The same things were measured in two ways. Each way mixes the same 11 hidden numbers, adds some noise and spreads widely along 6 directions of its own, which tell nothing about the thing.
In the rows, 128 means zero.
Some things both ways: the first way, then the second way.
[145 148 163 153 113 134 144 156 183 133 114 117 130  97 116  68 127 168
 143 132 123]
[143 124 126 132 132 115 146  89 164 124 123 136 143 101 100 150  87 149
 120 110 151 103 134  70 143 109]

[121 143 118 122 118  75  84 139 138 152 158 145 140 135 106 129 190 149
 126 141 133]
[128 124 137 165 189 120 121  94 109  88  72  66 159  78 117 196  49 113
  92 105 120 130  96  90 131 111]

[126 136  98 142 163 173 113 163 112 118  93 101 131 135 137 114 102 113
 134 115 124]
[151 115 117 155 104 101 109  98 103 118  74 137 118 144  83 126 134  89
  96 135 128 135 109 108  84 108]

[106  85 165 178  98 192 128  93 112  91  72  99 110 101  87 134  96  97
 147 152 142]
[125 129 161 174 166 113 136 135 175  70  92  81 155 102  61 133 119 131
 135 144 150 109 165 181 139  78]

[131 114 121 135 109 158 111 123 137 123  99 124 115 105 125  85 144 124
 125 115 135]
[116 116 170 153 141 116 162 156 180 116 101 104 170  80  58 133 125 131
 123 135 156 123 142 137 173  95]

[ 40 121 147 138 190 155 132  81 117 125  93 114 122 109 135 148 108  88
 146 116 129]
[151 126 147 140 176 132 127  92 128 119  56  95 155  84 139 166  57 184
  84  48  62 186  83 109 151 117]

[ 56 128  99 120 131 133  92 135 114 131 122 118 113  98 164 112 140  89
 103 109 142]
[136 157 119 154 140  91 129 139 124 132 101 104 150 136 115 117 123 138
 127 109 110 164 107 168 152 112]

[112 119 114 122 152 159  84 102 116 166 125 166 139  83 101 133 148  93
 123 139 175]
[ 99 105  76 158 145 131  85  89  45 136 140  81 109 145 115 140 125  99
 118 162 128 147 112 184 139 109]

[ 83 132 134 171 187  85 101  62 132 129 117 165 120  58 122 133 113  68
 142 102 134]
[123 144 134 160 143 102 137 178 192 113 110  98 134  83  59  81 153 106
 157 123 161 109 138 167 136  93]

[ 78  96 120 162 120 191  91 205 135 137 153 128 147 103 177 124  99 127
 127 140 136]
[140 165 141 134  98  80 122 112 126 122  98 173 136 177 129 110 145 128
 139  99 125 133 125 109  92 150]

[150 146 158 106 176 104 159  75 149 175 147 172 160  92 107 139 128 154
 146 159 152]
[170 109 107 129  96 134  94 155 104 178 128 172 109 126 126  88 148  79
 134  79  82 127 119  86  85 138]

[ 99 139 164 165 128 129 106 153 138 142 116 109 146 145 126 178  76 111
 128 147 131]
[129 151 158 132 119 135 137 155 169 101  91  90 163  64  61 117 158 122
 121  93 121  87 131  98 132  77]

[174 162 120 111 142 104 105 127 122 138 131 162 147  97 132 109 139 159
 117 153 164]
[142 132 136 161  91 102  85 123 106 136 135  96 125 153  70 124 166  56
 120 156 128  90 130 119 109  77]

[137 143  72 112 125 123 136  84 106 152 138 132 122 131 114 113 135  98
 127 148  87]
[142 138  96 156  56 143 107 160 122 192 170 120 138  80  78 103 139  96
 136 110 101  82 111 115 157 116]

[105  84 111 152 142 168 108 131 126 144 145 141 159 138 117 146 115 127
 152 142 110]
[124 110 132 148 126 136  96  73 120 102  95 100 143 116 113 148 128 143
 110 121 116 136 112  95 129  87]

[105 176 185 117 153 172  97 188 161 186 104 119 161 134 125 150  88 137
 103 162 158]
[132 139 110  99 126 123 137 131  82 154 107 144 132 135 120 143 116  98
 116  95 114 108 122  80 112 133]

[100 143 128 146 155 173 116 132 116 140  94 100 116 116 131 137 100  69
 126 127 134]
[144 121 115 163 147 118 134 152 111 133  86 127 124 107  75  94 110 124
 119 114 139 148 113 168 113 128]

[100 156  59 102 170 151 110 110 100 132 107 120 123 135 171  95 118 111
 110 115  93]
[153 134 125 182 141  66 110 137 137 135  90 119 126 159 136 155  74  48
 141 128 109 129 129 130 118 138]

[141 134 142 137 114 130 128  81 166 178  92 123 131 132  81 105 114 117
 123 166 113]
[130 110 112 153 122 145 160 180 154 151  82 168 136  50 123 131  65  84
 153  61 113  96 130  84 130 186]

[117 116  90 101  49  67 118  66 159 148 150 166 120 162 149  70 177 169
 107 106  63]
[113  67  92 131 178 126 117 110 128 129  88 121 111 112 147 141 113  90
 114 118  94 195 130 160 147 109]

[101 107 111 118  70  37 101  50 155 155 172 181 128  92  72  95 222 161
 121 183 140]
[162 172 118 134  93 126 122 120 117 141  91 155 151 108 139 127 110 149
 120  36  65 124  95  70 111 156]

[127  77 109  99 132 114 137  71 151 135 122 122 145 125 113  93 185 123
 125 133 145]
[152 135  91 151 120 105 101 140 118 155 167 116 141 125 130 105 162  89
 144 119 127 132 108  83 131 102]

[128 167  91  89 105 141  83 123 146 203 135 153 149 190 134 103 153 150
  83 182 103]
[139 106 146 152 159 129 140 122 101 122  40 130 136 134 131 157  64 114
 126 104 119 126 123  93 116 134]

[127 132 103 103 154  69  68  71 112 151 153 172 145 114  86 140 169 153
 127 182 137]
[160 126  81 127  94 109  57  91  18 166  99 145  80 162 122 105 167  67
  69  82  54 183  56 114  49 145]

[ 88  92  86 138  90 168  77 108  97  87 127 128 126 142 134  88 163 114
 102 149 106]
[115 164 117 126 110  93 113 110  85 143 119 114 133 149 129 169 106  79
 118 112 108  96 109  95 122 137]

[120 168 157 159 203 223 165 138 120 125  27  74 139 150 124 152  34 100
 151 128 145]
[110  90 140 125 153 136 110 140 121 134 115 113 135  65  97 144 103  87
 100 109 113 135 112 112 121 124]

[114  62 140 141 147 181 103 122 137 143 114 121 134 118 124 138 141 108
 158 113 140]
[136 131 153 166 164 103 147 103 150 110 131 100 160  88  86 165 116 108
 107 116 155 124 115  79 153 121]

Other things, the second way, with their names:
k_709: [159 160 105 105  65 110 144 163 132 150 101 179 127  78  65 105 185  41
  93  56  93  95 107  52  79 142]
k_902: [133 137 109 140  99 118 133 157 122 126 101 163 147  94  98 113 140  90
 120  92 105 128 119 129 101 153]
k_112: [175 132 107 155 133 110 123  93 106 131 119 159 128 128  95 116  77 161
 108 102 129 139 116 124  90 144]
k_190: [141 134 132 165 123 105 161 157 188 111 119 160 151 101  82 107 130 110
 159 118 156 104 168 138 128 138]
k_387: [121  82  98 122 132 142 110 113  57 180 134 146 123 117 123 113 135 129
  94 113 113 190  79 111 130 140]
k_557: [134 142 139 123 143 110 118 120 143  91 131 125 148 100  81 119 174 115
 108 103 124 132 132 126 103  99]
k_822: [139 133 118 153 112 109 125 137 112 100  39 189 110 112 117  99 145  71
 125  63 117 138 101  83  36 193]
k_773: [145 134  90 162 167  97  79 104  69 122 110 132 117 160 198 164  63  53
 149  91  97 129 113  86  75 170]
k_345: [154 115 179 139 118 115 118 169 138 119  38 137 155 125 106 116 130 103
 115 100  85 143 131 116  98 104]
k_334: [154 149 106 130  70  96 104 116 153 177 202 120 131 119  63  98 188 104
 115 130 134 105 111  87 149  73]
k_907: [121 111 134 148 156 107 102 114 116 155 133  86 124 147 116 153  94 112
 123 141 103 151 128 182 168 100]
k_892: [156 127 165 136  48 128 127 153 153 156  86 158 158  86  75 130 147  92
  99  80  73 106 115  61 127 120]
k_973: [114 119 109 109 155 113 112  93 111 138 140 134 119 111 116 129  97 143
 112 105 141 144  99 113 115 130]
k_198: [175 154  94 126  76 122 130 136 115 179 158 133 142 123  82 114 173  97
 111  98  96 102 122  83 148  91]
k_337: [135 153 120 134  92 129 133 132 123 152 111 122 164 123 129 160  99 121
 136  96  79  92 139 103 167 111]
k_944: [155 111 131 176 126 117 132 171 135 166  83 137 137  88 105  81 111 130
 130  84 129 166  74 103 125 147]
k_80: [167 135 164 159 109  70 120 196 159 109 100 208 156 157 115  78 150  69
 160 118 136 130 163 124  50 162]
k_324: [125 146  65 107 102 100 100 133  65 184 144 155  82 152 114  99 139  62
 126 106 127 112  94 112  85 151]
k_297: [158 103 100 160 127 160 115 123 121 136  92 128 122  92 105 125 101 120
 122  90  81 130 128 130 126 115]
k_375: [157 122 115 177  98  95  77  62 107 112 104 123 102 190 115 142 146  72
 117 144 102 132 133 124  94 106]
k_487: [156 114  90 189 116 117  74  93  71 170 158 122  96 161 122  98 123 116
 138 127 129 146  92 127 108 138]
k_314: [155 155 154 141  96 111 119 138 142 109  98 125 140 117  45 107 146 121
 116 116 124  91 141 140  95  92]
k_188: [140 105  98 159 135 116 100 129  88 132 111 129 134 147 138 139 121  68
 128 131  93 147 138 145 115 124]
k_185: [143 131  84 105 103 105 102 129  50 208 160 181 105 180 155  89 160 103
 124  94 102 171  86 103 106 164]
k_63: [137 108 141 130 145 119 144 121 151 116 100 171 139 104  96 112 134 134
 117  97 141 157 133 111 109 138]
k_486: [142 111 165 152  93 129 109 152 130 152  88 127 129 102  74 121 108  92
 121 109 117  93 119  94 109 124]
k_303: [174 157  91 150  64 110 139 134 104 160 123 198 126 122  97 110 106  79
 137  84 141  68 111  28  64 182]
k_16: [126 138  97 129 133  87 103  99  76 134 112 116 118 159 131 139 148  63
 114 128 135 138  94  86  97 117]
k_770: [151 115 130 139 101 149  84 144  76 175  72 141 110 128 145  96 120 118
 127  58  61 149  80  92  97 149]
k_631: [130 152 135 150 120 115  92 122 103  90  51 105 153 142 132 119 144 134
 126 102  91 141 107 121  94 102]
k_905: [143 100  50 150 166  93 105  83  78 166 125 104  95 161 133 147  98  91
  93 144  97 202  96 185 153 104]
k_89: [162 134  86 170 131 102 119  99 138 162 155 111 131 113 124 154  90 104
 118  99  94 143 108 117 169 124]
k_99: [129 130  90 163 128  89 109 138 109 167 144  90 117 113  92 128 141  44
 112 139 131 138  88 128 144 107]
k_950: [161 174  96 222 154  68 116  87 145  76 124  79 141 153 118 173  98  67
 150 138 133  99 153 146 130 115]
k_932: [135 173 145 108  37 138 135 153 172 141 161 140 173  83  52 114 185 131
 133  94 109  48 152  79 148  89]
k_569: [127 128  59 143  82 111 102 135  66 197 169 158  88 125  90  88 146  74
 117 123 130 131  85 140 101 162]
k_784: [163 108 100 148 107 107 101 145  83 204 120 160  92 148 118  75 130  96
 122 102 112 168  81 120  97 152]
k_254: [201 118  88 158 104 131 126 129 119 124  54 173 114 136 103  80 110 130
 137  94 114 122 134  96  65 118]
k_57: [125 119  83 146 161 115  90  92  86 122 102  98  82 151 110 116  87 128
 133 140 138 133 118 186 101 104]
k_460: [163 101 115 122 108 120 106 135  87 148  95 172 108 148  77  83 164 100
  90 122  95 167 126 162  74 116]
k_346: [ 88 121 149 101 129 123 122 133 107 153 131 109 151 122 100 121 147 151
 111 129 128 154 109 151 162 101]
k_543: [137  78 137 130 157 154 107  75 132 122 114 103 158  88 116 160  96 181
  83 107  82 180 118 126 165  78]

Some of these things the first way, each followed by its name:
[ 95 159  57  96  83 138  52 134 121 191 159 157 141 189 133 100 150 166
  89 200  65]  k_346
[143 178 145 151 242 201 136 184 110 149 119 136 161  96 165 169  39 100
 157 126 150]  k_486
[107 166 119 116 144 131 138 153 148 166 130 134 162 142 183 138 127 123
 111 136 166]  k_773
[107 105 151 166 147 149 103 123 129  79 143 139 132  82 152 105 146  94
 125 120 129]  k_324
[ 93 137 110  98 137 144 100 137 126 131 111 101 105 126 159  92 128 123
 111  97  88]  k_905
[111 101 129 115 130 126 127 111 139 136 137 114 110  91 135 106 142 133
 148 111 101]  k_89
[149 117  94 125 128 153 137 113 109 109  94 110 128 131 118  98 113 144
 136 135 114]  k_892
[ 92 115 142 105 180 201 101 203 145 187 165 134 169 118 183 158  97 123
 122 142 133]  k_185
[ 94 175  91 158 150 115  85 203 144 202 129 134 161 162 183 174  65  96
 117 111 142]  k_822
[159 121 146 113 121 178 134 154 165 148  86 108 140 116 136  81 142 147
 117 141 179]  k_387
[125  90 147 168  74 206 143 162 150 139  88  70 114 130 120 115  75 115
 140 142 114]  k_190
[110  80 102 129  70 114 158  47 112 120 169 158 116 132 124 123 172  99
 144 103  80]  k_297
[131 155 158 123 179  94 145 111 159 176 147 152 149  74  79 135 136 123
 158 132 154]  k_254
[136 103 101 138 132 172 110 164 117 142 140 135 145 127 170 135  86 147
 136 131 113]  k_375
[117  96 148 136  97 187 159 165 132 132 146 100 136 151 116 147 102 172
 167 144  86]  k_543
[123 181  66 113 162 104 123 154 141 187 166 158 145 122 148 104 161 105
 136 102 123]  k_303
[116 156 120 110 174 102  83 107 157 140  76 148 144 101 132  77 159 133
  98 123 195]  k_16
[133 140 106 122 143 112 125 142 137 141 143 119 125 129 149 103 119 155
 136 129  71]  k_334
[105 162 136 172 121 144 150 157 100  84 126 128 117  82 164 134 105 106
 142 104 148]  k_314
[122  87 124 142 203 180 134 110 131 110  89  97 132  83 145 110 124  60
 142 109 154]  k_944
[137  66 124 131  12  80  87  99 145 108 121 120 101  89 102  77 195 145
 107 158 154]  k_950
